Each new row is followed by its nearest point in the smallest flat space through zero that holds the last named rows.
In the rows, 128 means zero.

k408 (4 x 16):
[[149 184  84 166 109 135 122 115 118 122 139 141 104 146 146  99]
 [117 161  96 169  85 169 164 142 118 145 137 143 144 134 130 124]
 [116 137 196 117 136 101 153  90 115  70 162 101  99 142 131 122]
 [ 96 152 115  99 123 144 130 110 111 124  94 130 125 100  98 112]]
New rows:
[136  89 120 115 136  93 137 130 129 107 100 145 121  93 114 116] | [125 114 133 103 145 118 111 125 131 129 111 125 127 116 118 130]
[149 106 139 148 152 114 145 143 163  85 129 152 147 153 129  54] | [144 126 136 138 134 114 123 125 132 119 144 125 119 142 142 128]
[132 123 133 193 121 161 139 116 121 138  54 167 115 146 137 138] | [129 141 102 145 112 146 133 138 127 143 125 139 136 128 129 125]

k15:
[[106 119 133 137 137 115 140 157 126 123 176  82 142 108 182 147]
 [133 121 164  96  86 133 154 119 124 129 118 152 108 129 188 153]
 [ 90 136 171  87 147 107  87  91 156 130 152 159 116 167 129 125]
 [153 149  79 121 166 134 181 135 137 146 144 133 114 167 147 136]]
New rows:
[ 98 161 145 113 134 136 119 169 128 129 164 137 113 129  73 140] | [114 131 129 129 146 120 107 123 136 127 140 125 133 135 111 120]
[132 125 132 124 152 114 141 133  90 127 137 159 142 133 137 130] | [130 131 125 124 132 128 136 128 130 131 132 130 125 135 136 131]
[144 170 120 125 121 167 116 131 137 166 126 134 137 136 104 133] | [140 135 113 129 135 133 132 122 129 132 115 140 124 139 107 121]

k355:
[[125 136 167  76 156 161 142 159 194 125 143 116  83 182 128 121]
 [138 141 124 149 154 150 115 164  91 131 110 132  96 161  56 103]
 [115 139 112 131 148 188  93 157 134 113  85  73  78 153 131 101]
 [117 143  89  91 122 129 144 131 106 168  64  94 126 192  94 124]]
New rows:
[132 144 122 128 112 114  96 128 139 106 169 134 108 127 159 138] | [128 123 140 133 129 133 122 126 145 113 146 130 126 109 151 130]
[116 128  77 149 166 171 127 140 171 131 126 108 115 122 139 146] | [120 130 125 128 134 155 111 136 141 116 116 102 108 129 147 119]
[155 152 131 145 144 153 136 137 125 119 150  85 136 155  99 113] | [130 133 131 131 141 143 122 145 125 126 123 125 109 144 106 117]

k823, 4 rows:
[[103 157 108 125 144 144 151 145 112 119 146 133 113 129  95 130]
 [122 120 143 121 105  77 110 105 150 127 160 161  77 100  83  98]
 [103 195 147 185 120 151 145 147  94 101  88 138  85 108 156 130]
 [118 164 149 145 134 118 148 111 117 133 124 130 129  95 145 127]]
New rows:
[108 101 155 106 172 121 130 139 118 159 131 154 131 124 146 127] | [131 125 130 119 135 122 133 118 131 137 136 124 144 122 130 129]
[142  88 147 123 126 126 127 139 118  93 123 120 125 159 150 109] | [141 104 126 130 116 134 108 137 135 123 113 125 127 147 139 129]
[118 134 106 176 161 132 124  80  96 101 104 121 109 161 145 121] | [124 144 131 147 125 143 131 139 116 118 108 127 120 130 144 133]

k561:
[[138 153 114 191 135 121 166 146 130 140 152 101 103 109 116 107]
 [121 121 158 139 142 152 127 165 123 106  98 130 125 177 101 118]
 [152 137 158  99  70 119 119 127 171 129 144 136 114 127  88 143]
 [128 102 145 114 107 153  98 115 126 141 120  66  88  78 167 173]]
New rows:
[134 130 133 172 131 160 129 117 105  82 129 120 136 135 123 153] | [123 124 134 144 141 141 131 142 119 124 117 115 120 136 129 125]
[ 93 111 155 117 146 137 131 102  85 145 153 116 151 133 137 109] | [117 119 118 124 148 132 123 122 111 127 119 130 139 128 148 128]
[135 114 172 110 139  87 115 101 200 151  75  97 138  56 131 133] | [136 121 136 105  98 128 111 111 141 138 136 110 113  97 139 154]

k579:
[[125  77 142 114  84 145 120 195 148 151 131 171 140 135 107 112]
 [111  78 157 106 145  86  97 120 130 192 116  94 134 126 164 113]
 [127  86 182 120 166 138 100 121 165 168 129 101 174 154 117  80]
 [121 135 191 124 111 138 113 106 123 146 135  80 211 132  81 151]]
New rows:
[134  93 117 127 124 123 146 129 138 110 114 157 147 188 120 116] | [133 116 129 129 131 145 128 146 145 125 131 146 129 138 119 108]
[147 147 135 131 188  76 134  74 131  92 127  99 121  97 126  93] | [133 154 123 139 185 118 128  74 128 118 125  93 118 133 150 116]
[122 139 148 119 118 115 140  68 131 154 121 127  96 118 140 139] | [123 135 125 126 138 107 125 106 114 135 123 107 121 120 146 139]
[157 188 164 102 110  98 125 138 129 152 137 130 122 142 112 108] | [127 130 137 127 123 130 126 125 126 130 129 122 141 128 120 134]
[157  87  98 127 126 124 145 162 126 144 135 127  69 122 117 129] | [127 109 105 123 119 121 130 155 131 132 124 157  94 125 147 119]

k334:
[[ 83 101 114  70 170 113 117 109 119 184 105 137 151  60 108 124]
 [119 119 130  95 111 149  90 154 115 104 112 161 112 108 107 111]
 [106 127 175  98 164  66  75 123 107 130 115 139  96 113 140 102]
 [100 102 139  83 134 127 149 115  96 158 167 135 164 133 127 114]]
New rows:
[162 102 112  86 104 109 126 150 124 136 107 127 125 112 134  96] | [120 121 128 109 126 134 114 135 121 126 122 141 126 115 119 121]
[103 131  73 131 139  73 153 140 116 121 133 140 139 171 158 134] | [129 130 136 136 135 114 143 117 126 137 143 116 135 143 140 130]
[132 151 154 148 133 131 143 105 117 102  91 132 136 136 107 120] | [135 135 130 140 127 124 123 130 134 120 123 125 118 132 131 130]
[118 104  72 111 127 107 136 124 151 132  81 153 122 202 146 130] | [133 131 123 136 126 131 133 128 133 127 126 124 128 130 128 132]

k224, 4 rows:
[[140  81 156 169 136 118 122 148 142  74  63  92 138 125  72 144]
 [180 124 134 106 106 156 189 176 120 135 120  64 166 130 130 133]
 [ 75 114  62 128 134  96 116 155 138 132 115 114 122 146 135 109]
 [141 142 129 128 137 171 168 161 105 127 119  95 149 130  98  94]]
New rows:
[144 129  80  58 135 102 137 118 150 147 117 171 134 131 115 114] | [114 134 103 114 123 117 126 129 130 145 143 133 124 134 151 125]
[151 142 144 117 125 151 121 132  71  90 147 116  88 158  89 150] | [143 136 154 136 135 150 135 123 118 120 125 130 131 122 108 121]
[ 89  96 154 179  80 121 127 161 100  89  96 110  94 138  98 136] | [119 100 132 156 138 117 117 140 137  96  88 111 129 129  93 130]
[162 121 113 148 138 129 161 111 138 143 194  95 101 127 118 109] | [138 141 129 116 124 142 143 132 120 140 141 125 134 128 136 122]
[129 107 135  73 126 136 105 154  89 115 124 152  91 107  93 118] | [123 133 133 135 136 136 125 124 123 124 126 135 125 127 116 118]
[ 99  80 151 127 136 139 139  93  85 138 147 118 149 143  84 126] | [128 132 140 139 138 142 128 126 121 119 121 131 128 125 107 117]

k671 (4 x 16):
[[137 104 121 159 177 175 141 113 148 154 124  93 130 112 129 105]
 [149  78 172 133 145 121 119 120 107 152 143 111 128 143 124 120]
 [138  51 150 153 141 104 123 154 116 112 156 134 120 121  97 140]
 [150  51 143 136 137 132  92 125  80 112 154 140 120  98 124  85]]
New rows:
[185 128 122 166 162 106 136 127 122 121 173 117 112 138 131 100] | [137  97 137 140 145 135 126 127 124 134 136 119 127 123 123 120]
[168  96 147 142 121  69 130  98 118  92  97 151 155  90 102 104] | [134  94 135 128 120 114 111 137 104 109 143 144 123 117 120 120]
[173 124 168  94 135 113 137 113  90  88 107 119  60 136 126 110] | [139 113 151 112 116 115 108 120  98 131 136 135 127 135 135 115]
[147 152 141 128  97  59 136 140  92 107 142 136  92  89 150 147] | [124 131 133 109  94  94 114 141 108 104 136 157 125 133 124 140]

k8, 4 rows:
[[139 169  98 126 148  84 130 104 125 118 143 105 101 150 118 141]
 [108 122 124 155 143 109 125 181 171 159 141 109 145 119 131 118]
 [173 107  95 171  92 119 138 124 113 115 134 134 117 113 106 159]
 [160 174 129 148 129 117 122 139 126 128  97 113 153 125 128 194]]
New rows:
[142 107 180 174 129 120 102  81 150 121 130 152 162  94 100 106] | [132 106 134 136 112 145 129 135 125 129 124 140 136 116 128 127]
[106 146  90 114 157 127 120 113 158 112 167 158 107 129 148 125] | [114 135 117 116 144 110 129 116 133 127 147 119 108 142 126 106]
[154 143  54  95 172 153 136 116  83 125  90 158 113 133 127  80] | [129 132 125 104 129 130 131  91 107 110 133 135 106 141 126 116]
[116 115 119  85 163 121 113  93 140 118 109 131 146 148 106  82] | [103 133 137  94 145 130 127 108 125 124 136 130 114 143 135  97]
[173 132 141 126 132 154 124  89 129 175 117 126 103  87 137 128] | [138 126 132 126 118 139 129 119 116 121 119 136 130 125 127 137]
[113 138 138 121 158 110 105 112 147 154 145 121 164 155 160 121] | [104 151 139 112 155 119 122 138 145 140 128 114 135 138 139 118]

k149:
[[115 147 127  94 157 108 148 189  88 100 100 105 166 128 103 135]
 [136 139 137 128 130  64  94 164  87 133 165 133  99 160  91 124]
 [127 105  90 106 122 117  98 124 107 127 134 128 136 111 135 119]
 [126 129 129 131 162 116 134 108  61 120 106 160 132 149 117 126]]
New rows:
[160 149 101 148 108 102 165 129 123 131 135 157 120 161 111  93] | [132 134 142 141 132 115 125 124 116 133 136 140 112 146 118 128]
[115 131 124 148 124 144 152  97 135  96 164  93 124  94 111 137] | [128 127 130 130 121 142 134 124 150 130 127 122 130 121 136 129]
[110 114 101 114 107 128  97  89 139 156 163 109 150  97 134 154] | [130 103  96 117 105 133 100 114 145 136 143 123 127 104 146 120]
[129 154 101 108  93 116 104 154  95 159 167 153 135 159 126 144] | [132 124 118 121 123  95  99 143 108 132 151 129 115 136 115 123]
